The same things were measured in two ways. Each way mixes the same 10 hidden numbers, adds some noise and spreads widely along 6 directions of its own, which tell nothing about the thing.
(in the rows, 128 means zero)
Some things both ways: the first way, then the second way.
[110 110 125  98 124  85 119  97  97 158 166 119 141 156 110 116 116 123]
[133  95 115 110 137 106 132 101 103 111 146 115 138  83 103 119  95  97
 155 155]

[ 54 109 170 134 125 153 131  99 113 160 130 164 106  96 123  96 130 115]
[103 117 141 156 146  96 140  87 130 172 150 120 134 113 163 164 141  98
 112 152]

[121 105 175 146 124 103 136 152 155 128  81 118 133 126 125 165 126 127]
[123 142  99 109 131 123 142 128 128 127 151 108 166 140 121 107 115 176
 105 167]

[191 175  63 112 105 112 131  97 106 110 203 120 130 157 129 147 143 137]
[141  83 111 151 156 118 129 106 121 141 153 107 112  88 143 101  97  90
 147 149]

[ 96 145 134 117 134  92 130 102 129 129 142 127 129 126 118 123 143 122]
[125 112 127 130 155 103 135 100  88 149 138  85 115 106 114 123 131 127
 139 135]

[123 114 153 119 138 132 133 132 101 140 114 117 123 118 116 113 101 129]
[133 105 113  88 113 138 116 153 111 102 107 101 145 103 105 102  79 138
 157 138]

[151 142 137 163 126  97 123 144 176 114 108 148 143 126 126 154 171 123]
[187 122 102 165 182  79 143  89 106 117 204 107  68 111 117 102 153 129
 124 141]

[120 133  91 128 119 149 157 124 151 134 147 101 121 132 155 142 141 129]
[149 130 102 133 134 102 135  95  96 131 181  88 102 142  91 112 142 134
 131 130]

[104 125 109 107 110 137 140 129 100 129 157 114 124 138 124 135 131 140]
[143  95 118  82 127 126 120 122 116 113 155  98 125  93  93 111  74 127
 138 115]

[151  95  92 158 113 173 138 189 106 140 109  78 133 135 165 130 136 147]
[ 78 131 124 135  97 141 139 134 147 146 108 126 165 139 137 151 127 109
 120 146]

[ 95 147 165 120 108  92 131 139 135  92 114 118 180 170  88 164 153 147]
[110  99 132 150  98 112 132 142 141 106  98 118 142 112 132 143 139 125
 155 114]

[119 165 129 116 109 160 170 100 109 111 150 106 115 122 111 134 139 136]
[123 117 123 120 138 140 139  73 114 182 141  73 137 126 129 102 146 159
 100 128]

[153 122 118 110 119 168 174 139 121  98  64  81 131 136 105 163 113 165]
[ 94 132 143 146 116 131 163  91 156 181 119  99 173 127 149 149 159 136
 108 110]

[129  75 131 128 127 128  96 122 105 136  93 123 145 128 127 130  98 150]
[ 81 113 134 149  87 116 122 127 134 138  89 136 150 141 163 161 148 103
 155 142]

[136 130  93 114  91 149 139 117 111 137 202 101 141 174 134 137 137 133]
[117  77  92 165 116  90 137  76 142 135 165 116 124 104 121 126 145  86
 143 147]

[135 131 104 113 131 109 123 119 106 128 146 103 148 129 119 115 130 144]
[141 118 136 114 131 130 132 109  88 125 119 100 115 118 118 118 132 124
 160 114]

[107 130 119 189 116 116 107 164 148 156 164 131 137 113 173 116 179 113]
[119 162 128  86 127 173 131 123  91 151 153  94 138 163  99 114 100 147
  97 139]

[ 95 120 189 150 147 180 154 140 119 163 103 122 102  56 126  69 123 111]
[149  96 116 102 161 131 121 128 113 119 145 125 148  77 141 113  80 145
 134 189]

[111 118 149 104 166 154 122 110 105 128  62 164  90 140 115  97  81 100]
[ 60  81 133 146  72 103 124 135 126 161  70  52 137 106  86 153 136 113
 164  64]

[190  99  76 105 119 102 106 110 117 111 130 123 131 170 121 162 114 145]
[117  95  99 136 108 132 120  88 114 118 147 128 121 138 109 103 151 149
 145 131]

[119 145 135 149 121 120 122 125 143 116 122 119 150 131 127 138 152 133]
[158 107 119 151 130 129 102 113  95  95 152 145 109 128 129 121 153 168
 142 175]

[122 151 122  89 131 112 128  82 128 100 113 149 123 125  69 142 126 151]
[ 87 105 128  85 120 148 105 127 119 144  85 109 145  95 120  95  73 114
 137 124]

[138 131  78 117 117  91 126 145 125 126 157 125 141 153 147 156 142 143]
[148 145 131 127 174  95 149  97 121 138 188 119 114 112 128 121 105 111
 111 125]

[ 86 130 161 131 139 151 139 120 140 130  92 156 116  89 123 118 124 131]
[ 80 120 150 165 143  93 140 155 163 161 106 138 161  97 197 176  93  79
 134 150]

[106 164 129 104 131 132 137  84 152 131 171 138 128 136  89 111 135 118]
[116 110 109 138 136 121 113  88 114 125 130 141 127 106 117 102 150 146
 127 164]

[ 72 161 186 125 121  94 141 107 167 109 108 131 149 133  94 158 146 128]
[115 113 115 117 106 144 111 154 105 115 106 104 152 122 106 118 107 167
 146 148]

[ 90 113 128 128  94 148 149 166  56 158 170 100 129 150 168 131 122 132]
[120 110 135 127 121 123 145 126 138 152 152  92 150 104 119 153  91 100
 133 115]

Other things, the second way, with their names:
(181): [126 105 155 136 116 130 107 114 145 110 140 171 147 105 158 167 130 151
 104 161]
(1124): [154 127 155 113 124 130 156 118 134 148 167  87 167 111 124 173 112 159
 117 110]
(233): [148 127 137 163 148 109 147  96 124 167 175  95 124 130 139 152 166 170
 127 109]
(508): [112 141 121  64 110 145 119 133 115 104 128 138 163 139 119 103  64 121
 126 154]
(747): [ 82  95 127 120 106 120 131 113 121 132 101 112 155 101 111 133 111 100
 157 125]
(491): [ 82  99 136 171 118 121 135 146 138 130 106 138 138 130 163 164 135 103
 151 133]
(1255): [140 103 126 125 148 102 128 132 118 106 137 127 137  88 141 130  96 118
 144 166]
(47): [115 126 135  83  97 172 119 138 119 137 125  94 159 138 110 113  73 141
 121 116]
(271): [155  97 138 120 115 149 129 108 159 135 174 127 149 117 158 155 118 154
 105 133]
(40): [113  95 142 102 100 160 105 176 102  84  76 117 104 117 110 127  91 100
 163 102]
(761): [ 96 117 137 182 122 103 138 100 145 168 134 135 150 127 175 172 161 111
 137 149]
(742): [133  94 127 122 109 149 145 119 116 152 142  65 137 115 101 144 118 128
 145 101]
(991): [134 141 139 152 165  89 144 114 147 124 148 168 134 108 178 149 144 132
 129 147]
(488): [129 101 108 113 152 144  99 109 125  91 137 188 146  82 134  96 113 176
 127 195]
(84): [122 105 145 136 105 174 125 143 115 137  94 106 124 126 127 142 146 151
 160  93]
(408): [127 145 180  97  66 173 129 173 101 136  96  70 145 166 110 176 106 132
 148  64]
(85): [124 112 112 159 107 176 131 111 131 151 136 114 127 144 132 118 157 138
 130 135]
(540): [102 111 116 137 114 121 131 130 148 128 133 130 145 110 130 128  92  88
 140 137]
(1120): [118 131 151 166 132 100 144 111 125 148 127 124 113 115 142 175 171 103
 139 120]
(255): [116 141 118 132 141 117 123  80 134 160 180 129 164 123 126 108 113 171
  97 154]
(1260): [103  91 139 120 106 155 154 156 104 136  83  63 123 137 130 146 121  92
 160  94]
(11): [134 112 111 154 101 106 111 145 138 111 125 131 134 115 143 121 105  98
 160 158]
(1150): [ 93 118 129 120 109 154 133 133 123 130 109 104 146 119  92 128 118 140
 127 110]
(827): [140  89 117 122 131 113 112  90 115 120 161 117 124  98 106 119 128 162
 120 148]
(770): [130 142 135  99 114 164 135 126 106 120 114 113 134 142 111 113 128 143
 135 111]
(835): [119  87 157 154 115 134 131 136 139 151 115 101 148 103 161 172 124 130
 138 121]
(529): [ 89 153 135 148 115 118 154 135 139 176 108  97 163 138 145 152 129 106
 140 116]
(350): [122 143 154 126 134 114 139 143 154 142 138 121 158  95 136 154  88 130
 118 110]
(824): [153 128 133 134 101 139 141 142 141 117 162 108 128 134 116 157 120 121
 131 108]
(1125): [ 79 133 153  84 141 158 150 159 114 165  75  97 175 119 164 140  68 102
 143 130]
(402): [122 108  94 108 108 126  80 156 120  61 130 161 133  96  82  92  82 157
 133 179]
(550): [106 128 135 148 112 155 139 192 128 125 114  99 155 157 149 136  73 116
 146 128]
(1063): [103 103 128  78  99 135 126 124 124 142 127  73 150 129 117 119  70  99
 115 119]
(909): [111 128 123 115  88 123 120 151 143 140 119  97 169 127 133 124  73 114
 144 130]
(1211): [120 100 108 175 106  86 103 152 133  88 151 154 123 118 126 140 101 102
 171 156]
(967): [121 122 118 139  99 145 138 126 120 127 114  97 125 143 102 124 164 149
 142 104]
(1327): [130 157 151 131 136 165 138 111 136 169 162 125 144 116 113 146 119 149
 109 100]
(694): [168 124 143 145 144 139 143 122  90 124 147  92  73 126 106 144 168 132
 146  90]
(878): [114 142 144 131 110 186 169 136 117 179  94  63 140 166 136 143 168 151
 141  73]
(628): [ 90 118 131 109 133 138 155 111 140 137 131 138 175 130 160 136 102 107
 120 152]
(1151): [169  98 120  99 102 147 117 132 106  84 154 114 127 127 106 126 111 157
 138 145]
(1378): [176 113 125 153 157 112 152 129 107 142 161  78 114 107 136 135 129 134
 162 124]
(219): [129  94  99 127 130  99 145 112 110 113 137  87 106 109 101 101 116  80
 153 128]
(209): [119 103 134 134 144 104 139  96 105 135 110 109 129 111 148 128 153 134
 142 135]
(1209): [123 109 124 129 152 128 112 112 117 104 121 168 110 101 143 114 141 142
 129 159]
(122): [137 123 119 178 144 119 141 139 122 141 126 116 136 118 149 137 156 160
 157 147]
(182): [135  86 135 123  89 146 143 125 108 122 119  71 132 144 121 143 140 134
 151 106]
(217): [132 118 119 167 174  91 136 110 107 142 137 121  96 105 155 113 139 105
 154 146]
(170): [121 111 130 162 128 125 125 139 106 133 106 120 115 124 147 145 154 132
 171 134]
(1274): [111  82  91 134 113  84 132  97 149 121 139 122 153 102 141 112 121 114
 144 161]
(655): [106  99 133 157 126 118 158 148 137 145 110  88 159 122 164 151 115 113
 152 129]
(64): [113 109 127  88 118 116 119 126 138 129 128  97 150 105 118 104  67 128
 118 109]
(511): [178 111 117 147 111 143 132 151 101  85 166 107 107 131  93 136 124 133
 163 128]
(865): [113  87  67 140 135  88 118  92 118 121 145 114 134 110 119  78 137 154
 135 189]
(620): [155  85 127 129  84 152 112 167 130  95 140 120 129 127 132 150  90 122
 171 123]
(1032): [105  98 126 112 160 139 131 114 139 170 118 114 165  70 162 121  85 125
 116 171]
(186): [138 132 132 172 121 121 162 147 130 102 130 130 109 145 133 161 173 119
 170  94]
(256): [179 106 134 123 134 123 135 130 119  79 161 130  89 109 119 141 128 115
 136 120]
(342): [145 116 127 177 135 123 152 131 106 100 137 118  66 135 111 148 186 101
 156 100]
(634): [ 92 111 124 118 106 116 152 149 124 140  94  71 151 114 119 133  87  69
 160 110]
(164): [145  99 117 158 147 116 113 112 114 127 142 124  85  84 116 124 145 122
 142 141]
(1178): [135 107 150  92 103 148 134 137 145 114 150 114 151 123 129 148  73 119
 124  98]
(37): [109 111 107 140 130 112 130 154 144 146 116 105 171  85 131 129  97 148
 150 154]
(861): [ 94 118 116 139 126 134 128 108 105 149  96 116 151 122 131 118 158 153
 142 161]
(987): [140  79 112 118 114 132 105 116 128 112 161 121 142 109 120 122 107 170
 123 157]
(715): [168  97 148 133  98 154 105 218  87  40  94 125  79 127 107 159 117 133
 194 104]
(728): [ 80  97 137 158 114 140 130 137 145 160  93 129 157 139 203 152 124 106
 142 153]
(1359): [101 115  97 123 119 132 117 139 122 127 127 112 146 130 115  84  84 130
 144 143]
(311): [115 117 124 166 121 118 145 148 110 126 120  99 121 122 108 146 132 101
 170 119]
(1204): [122 114 141 112 144 130 150 140 134 135 103 115 160  91 160 138  97 114
 147 136]
(1101): [145 103 143 123 139 104 133  83 134 137 174 111 125  94 127 147 126 136
 105 120]
(332): [ 97 112 144 127  94 145 121 188 145 111  84 136 163 121 151 164  93 125
 155 128]
(214): [163 137 108 109 144 115 122 114  83 128 169  70 102 116  61  90 115 168
 135 113]
(1337): [ 96  74  90 136  86 183 114 167 134 111  90 115 148 153 150  92 106 142
 158 152]
(131): [ 94 104 127 120 139  65 150  52 157 143 166 139 178  86 138 145 129 128
  96 152]
(1019): [162  89 127 146 116 139 133 153 106  66 123 126  87 118 112 138 145 113
 176 113]
(304): [ 91 115 141 106 108 119 121 147 129 124  96 126 186 102 143 147  75 120
 143 158]
(339): [122 114 114 120 106 139 115 136 128 128 152 108 139 131 115 118  86 131
 128 139]
(884): [ 84 119 116 140 113 120 146  96 143 150 117 120 167 143 153 126 153 138
 114 152]
(1295): [148 130 160 145 121 152 142 123 101 130 126 101 113 145 124 163 184 176
 131  97]
(522): [139 123 123 106 130 116 127 160 104 129 132  78 146 113 114 116  67 137
 158 129]
(556): [ 85  92 125  90 104 134 105 127 125 109 102 131 173 103 121 121  90 149
 115 168]
(853): [147 127 133 118 138 143 141 147  82 123 139  75 114 143 106 122 110 147
 150 107]
(609): [141 138 134 148 130 100 143 117 118 132 145 106 114 140 144 145 149 113
 122 139]
(474): [120 112 145 156 137 119 144 125 128 133 104 128 131 106 154 158 161 135
 153 120]
(107): [133 125 114 170 167 119 143 151 129 133 131 133 132 110 169 116 116 125
 161 158]
(771): [149 108 153 177 102 142 129 157 122 135 146  90 104 136 122 185 149 135
 143  94]
(398): [125 130 128  89 129 148 119 118 105 130 133 103 152 108  81 101  99 189
 134 107]
(722): [121 123 135  75 112 146 129 144 104 105 130  91 133 121  73 123  81 131
 126  98]
(167): [ 93 104 119 144 111 121 153  97 137 170 117  81 137 128 138 135 151  90
 127 120]
(537): [132 136 141 126 124 129 140 172  99 129 107  90 137 135 128 139 104 136
 186  92]
(531): [102 132 119  95 107 106 109  89 124 136 149 111 146 123  91 103 100 137
 100 129]
(187): [117 118 117 106 132 119 133 118 124 152 136  73 152 121 119 101  95 157
 115 121]
(612): [131 106 116 138 116 108 137  87 109 143 139  86 105 126 113 125 161 108
 133 127]
(800): [128  99 113 148 140 116 138  97 122 134 140 113 138 100 130 123 146 136
 124 169]
(293): [138  77 132 161 104  99 121 146 133  92 154 124  95 103 115 171 114  75
 164 109]
(734): [163 104 114 116 139 147 132 136 124 113 143 109 135 114 129 105 120 196
 153 112]
(875): [110  71  76 156 124 101  99  79 125 122 162 131  95 108 114  90 140 111
 114 181]
(972): [133 119 138 137 119 110 121 173 123  70 113 146 133  99 103 152 122 170
 165 114]
(526): [161 121 134 102 105 151 127 151 107 115 129  80 128 130 102 125 107 159
 155  91]
(1103): [ 72  78 134 132 111 123 107 129 130 148 108 132 148  95 146 152  86  91
 160 140]
(1318): [150 131 134 163 146 114 155 111 124 149 161 103 128 106 117 158 160 146
 137 120]
(465): [ 91 121 122 163 144 102 154 111 135 163 124 124 149 123 170 147 148 111
 149 146]
(956): [117 104  98 137 142 133 116 113 115 145 127 116 123  97 120  98 123 129
 142 163]
(970): [112 121 120 111 125 134 111 161 100 103 101 131 130 127 135 116  91 116
 154 160]
(582): [115  90 155 125  95 102 111 142 119 117 126 102 128  98 112 177  94  95
 145 112]
(702): [146  90 118 141 120 153 121 112 110 106 166 131 121 130 125 138 136 141
 124 166]
(133): [140 131 136 146 172 132 130 128 114 139 124 135 116 117 169 118 141 162
 141 138]
(246): [116 132 127 104 148  96 153 101 111 147 122  97 151 106 123 124 128 142
 141 124]
(108): [ 89 110 132 155 103 107 132 167 121 104  76 117 131 138 143 127 111  92
 184 103]
(698): [134 112  98 129 114 132 130 122 125 120 163 108 134 136 108 115 120 146
 131 143]
(979): [ 94  95 132 139 126  98 118 105 132 164 117 107 119  82 127 150 129  97
 136 121]
(456): [111 125 126 103 120 123 138  84 113 151 136 100 139 120 106 135 148 139
 110 136]
(1311): [120  93 136 143 145  99 122 163 152 105 107 152 150  80 184 144  84 116
 153 159]
(1054): [144  95 114 115 140 121 123 152 103 100 134 106 105 105 129 116  81  89
 152 153]
(77): [109 106  81 109 139 146 142  68 103 154 126  84 135 121 103  58 147 139
 111 169]
(1014): [123 169 128 101 115 159 150 139 106 175  95  51 152 151 116 100 119 144
 133 101]
(541): [ 79 156 139  81 130 158 135  90 116 203 101  88 182 139 145 108 117 152
  86 144]
(597): [138 133 160 112 141 164 151 167 145 127 105 131 164 109 173 158 104 148
 132 128]
(988): [ 87 123 121 142 126 130 111 118 137 168 114 124 172 123 169 112 107 141
 104 189]
(1165): [142 108 141 157 150  91 147  68 137 188 177  90 134 101 148 155 153 149
 123 106]
(571): [123 127 127 124 165  99 151  60 138 153 175 132 162  90 135 125 129 145
  92 165]
(1334): [ 93 128 128 146  83 132 115 122 138 174 128  91 145 154 129 140 125 128
 122 112]
(340): [155 127 125 152 153 102 131 113 109 113 183 135  99 127 133 138 129 118
 131 150]
(1352): [122 109 142 104 149 147 121 102 111 165 134 107 138 103 141 131 112 153
 118 135]
(254): [123 103 117 121 146 122 143  86 121 131 145 130 152 109 148 125 136 135
 124 175]
(820): [133 136 131 112 139 153 113 154 111 146 143 109 137 114 118 119  70 145
 148 123]
(1038): [ 99  99 118 131 101  94 122 141 144 111 104 119 165 103 134 130 102 125
 143 149]

Some of these things the first way, each followed by its name:
[108 141 144 120 108 107 110  70 191 109 127 150 162 130  96 169 142 151]	(761)
[101 140 134 117 136 130 142 111 123 136 145 118 127 119 118 108 130 122]	(1255)
[134 162 133 111 123  88 132 114 152  89 131 134 139 107  96 165 143 156]	(133)
[100 134 144 129 114 138 132 125 137 129 142 106 147 134 135 136 128 135]	(1124)
[141 109 140 131 134 138 117 134 113 137 118 143 108 115 157 132  90 118]	(233)
[124 104 177 145 132 127 146 166 108 127  70 100 126 125 131 136 118 123]	(865)
[114 116 155 137 139 128 114 113 113 140 122 157 107 119 116 103 124 107]	(1295)
[159 141 122 153 145 125 113 162 114 117 114 126 126 130 161 116 120 112]	(187)
[169 101  72 120 110  96 118 145  95 140 185 130 115 169 139 141 145 121]	(342)
[150 127 108 102 147 114 130 102 114 106 107 108 126 122 103 118 123 142]	(209)
[127 120 148 145 124  92 135 141  83 136 112 163 109 145 161 150 125 103]	(550)
[154 108 140 151 133 119 102 136 138 128 112 130 144 133 127 115 133 121]	(884)
[ 90 136 134 157 111 146 130 124 125 122 128 128 144 119 129 116 175 135]	(1063)
[161 141 114 105 147 126 110  81 143 137 185 136 122 106 100  88 109 120]	(1204)
[ 88 138 166 140 128 135 123 109 125 139 138 129 134  93 111 103 125 132]	(541)
[150 120 158 140 124 110 122 134 122 136 123 124 130 108 141 141 109 131]	(1378)
[ 63 143 187  85 100 130 157  73 136 105 112 143 134 122  83 175 112 156]	(1165)
[105 164  96 121 147 149 117  78 144 136 196 172 105 115 106  65 164  98]	(40)
[103 153 123 161 138 166 142 198 138 136 124 106 138 144 151 103 151 111]	(402)
[120 105 124  82 124 133 158  93 127 132 125 114 106 112 114 148  99 146]	(465)
[ 77 126 120 123 114 150 148 153  93 150 156 124 133 162 176 131 115 119]	(1211)
[123 111 138 122 106 151 142 121  95 144 142 115 111 129 131 131 119 128]	(742)
[179 159  76 138 129 115  90 110 158  90 139 118 141 107 122 139 153 154]	(1352)
[121 121 137 149 147 114 122 127 174 119  68 134 132  89 114 126 154 138]	(970)
[ 78 138 157  87 114 114 141  64 125 114 124 150 114 148  74 158 121 134]	(827)
[152  99 118 154 123  87  80 129 115 137 132 143 144 148 140 138 124 126]	(609)
[ 70 135 125 105 117 140 142  65 147 116 107 133 131 124 105 150 128 153]	(408)
[ 84 122 150 115 144 113 117 112 110 140 116 123 140 131 120 107 104 124]	(304)
[136 126 125 142 121 153 150 104 139 104  91 101 132 117 114 128 158 142]	(182)
[167 120 129 159  99 178 147 158 102 138 138 114 118 127 142 136 134 134]	(85)
[110 133 123 126 121  89 124 133 125 118 137 100 152  97 120 138 157 161]	(1125)
[144 127 159 173 141 149  89  97 164 128 115 180 125  73 122  90 147 115]	(728)
[180 102  88 142 162 179 104 149 123 136  99 129 100 100 160  87  94 119]	(332)
[119 160 108  71 130 115 143  44 165 132 191 138 119 148  81 128 120 116]	(571)
[158 116 108 171 131 120  94 176 113 146 156 134 134 119 157 104 153 118]	(694)
[126 138 138 150 128 161 120 120 135 124 128 141 116 120 136 111 134 112]	(987)
[130 129 178 142  98  78 137 138 104 129 144 105 155 150  84 148 164 133]	(77)
[141 126  80 100 102 109 150 127  82 134 197  90 133 174 129 140 143 135]	(219)
[112  98 145 140  92 158 125 138  86 138 131 126 135 129 146 145 119 149]	(620)
[125 143 138 115 127 157 136 101 115 160 197 142  97 110 121  95 109 104]	(956)
[146 128 111 107 147 121 133 109 109 138 141 144  99 107 132 113 106 120]	(217)
[181 178  90 154 118 120 121 162 152 110 175  69 175 132 154 146 138 149]	(1014)
[121  96 135  88 125 120 137 103 106 148 123 132 113 139 125 156  69 135]	(529)
[110 143 135 112 130  98 108 114 106 113 138 159 139 156 111 137 121 128]	(64)
[136 168  82 117 146 114 150 134 150  89 119 108 155 148 136 132 158 137]	(108)
[131 143 113 165 100 134 144 162 149 133 152  92 158 149 159 148 174 128]	(511)
[158 155 136 118 124  96 143 123 154 117 148 130 133 119 121 162 127 136]	(107)
[ 82 164 130 131 128 164 170 150 133 141 165 117 120 137 131  96 161 101]	(1150)
[ 94 114 182 112 122  90 117  89 136 128 113 159 131 111  89 149 117 136]	(170)
[ 91 143 130 174 127 252 191 163 129 137  86 114  87  83 179  94 152 112]	(771)
[144 129 104 115 135 134 126 107 139 138 157 128 126 125 111 111 128 128]	(770)
[172 135 142 153 141 127 114 165 131 137 138 116 131 116 161 117 105 115]	(122)
[156 129 162 143 103  82 106 111 175 105 130 140 155 117  87 178 155 151]	(878)
[108 171  97 115  97 156 135  82 151 107 170 140 134 155 137 164 128 142]	(1334)
[ 79 170 150 121 145 150 158 148 155 129 134 116 134 115 127 103 135 114]	(398)
[130 119 134 138 149 117 121 170 120 141 116 109 140 100 173 109 107 128]	(537)
[103 109 163 156 130 110 102 122 102 166 160 170 114 105 131  89 144 100]	(1054)
[185  98  27 102 137 121 109 114 112 134 146  95 126 145 151 129 106 150]	(508)
[104  99 150  85 130 199 190  90 123 132  89 104  97 108  95 122  90 139]	(1274)
[134 137 150 127 123 135 136 120 156 114 126 123 134  91  92 137 136 149]	(597)
[135 120 114 134 116 136 140 140 121 128 143  74 144 119 130 118 152 144]	(254)
[140 138 108 129 143 134 119 127 153 115 125 137 124 105  96 107 155 136]	(1209)
[163 109 128 129 146 122 100 162  71 121 110 133 125 122 143 111  91 133]	(1311)
[ 85 151 156 185 107 184 152 155 154 128 119 139 128 114 129 108 202 113]	(875)
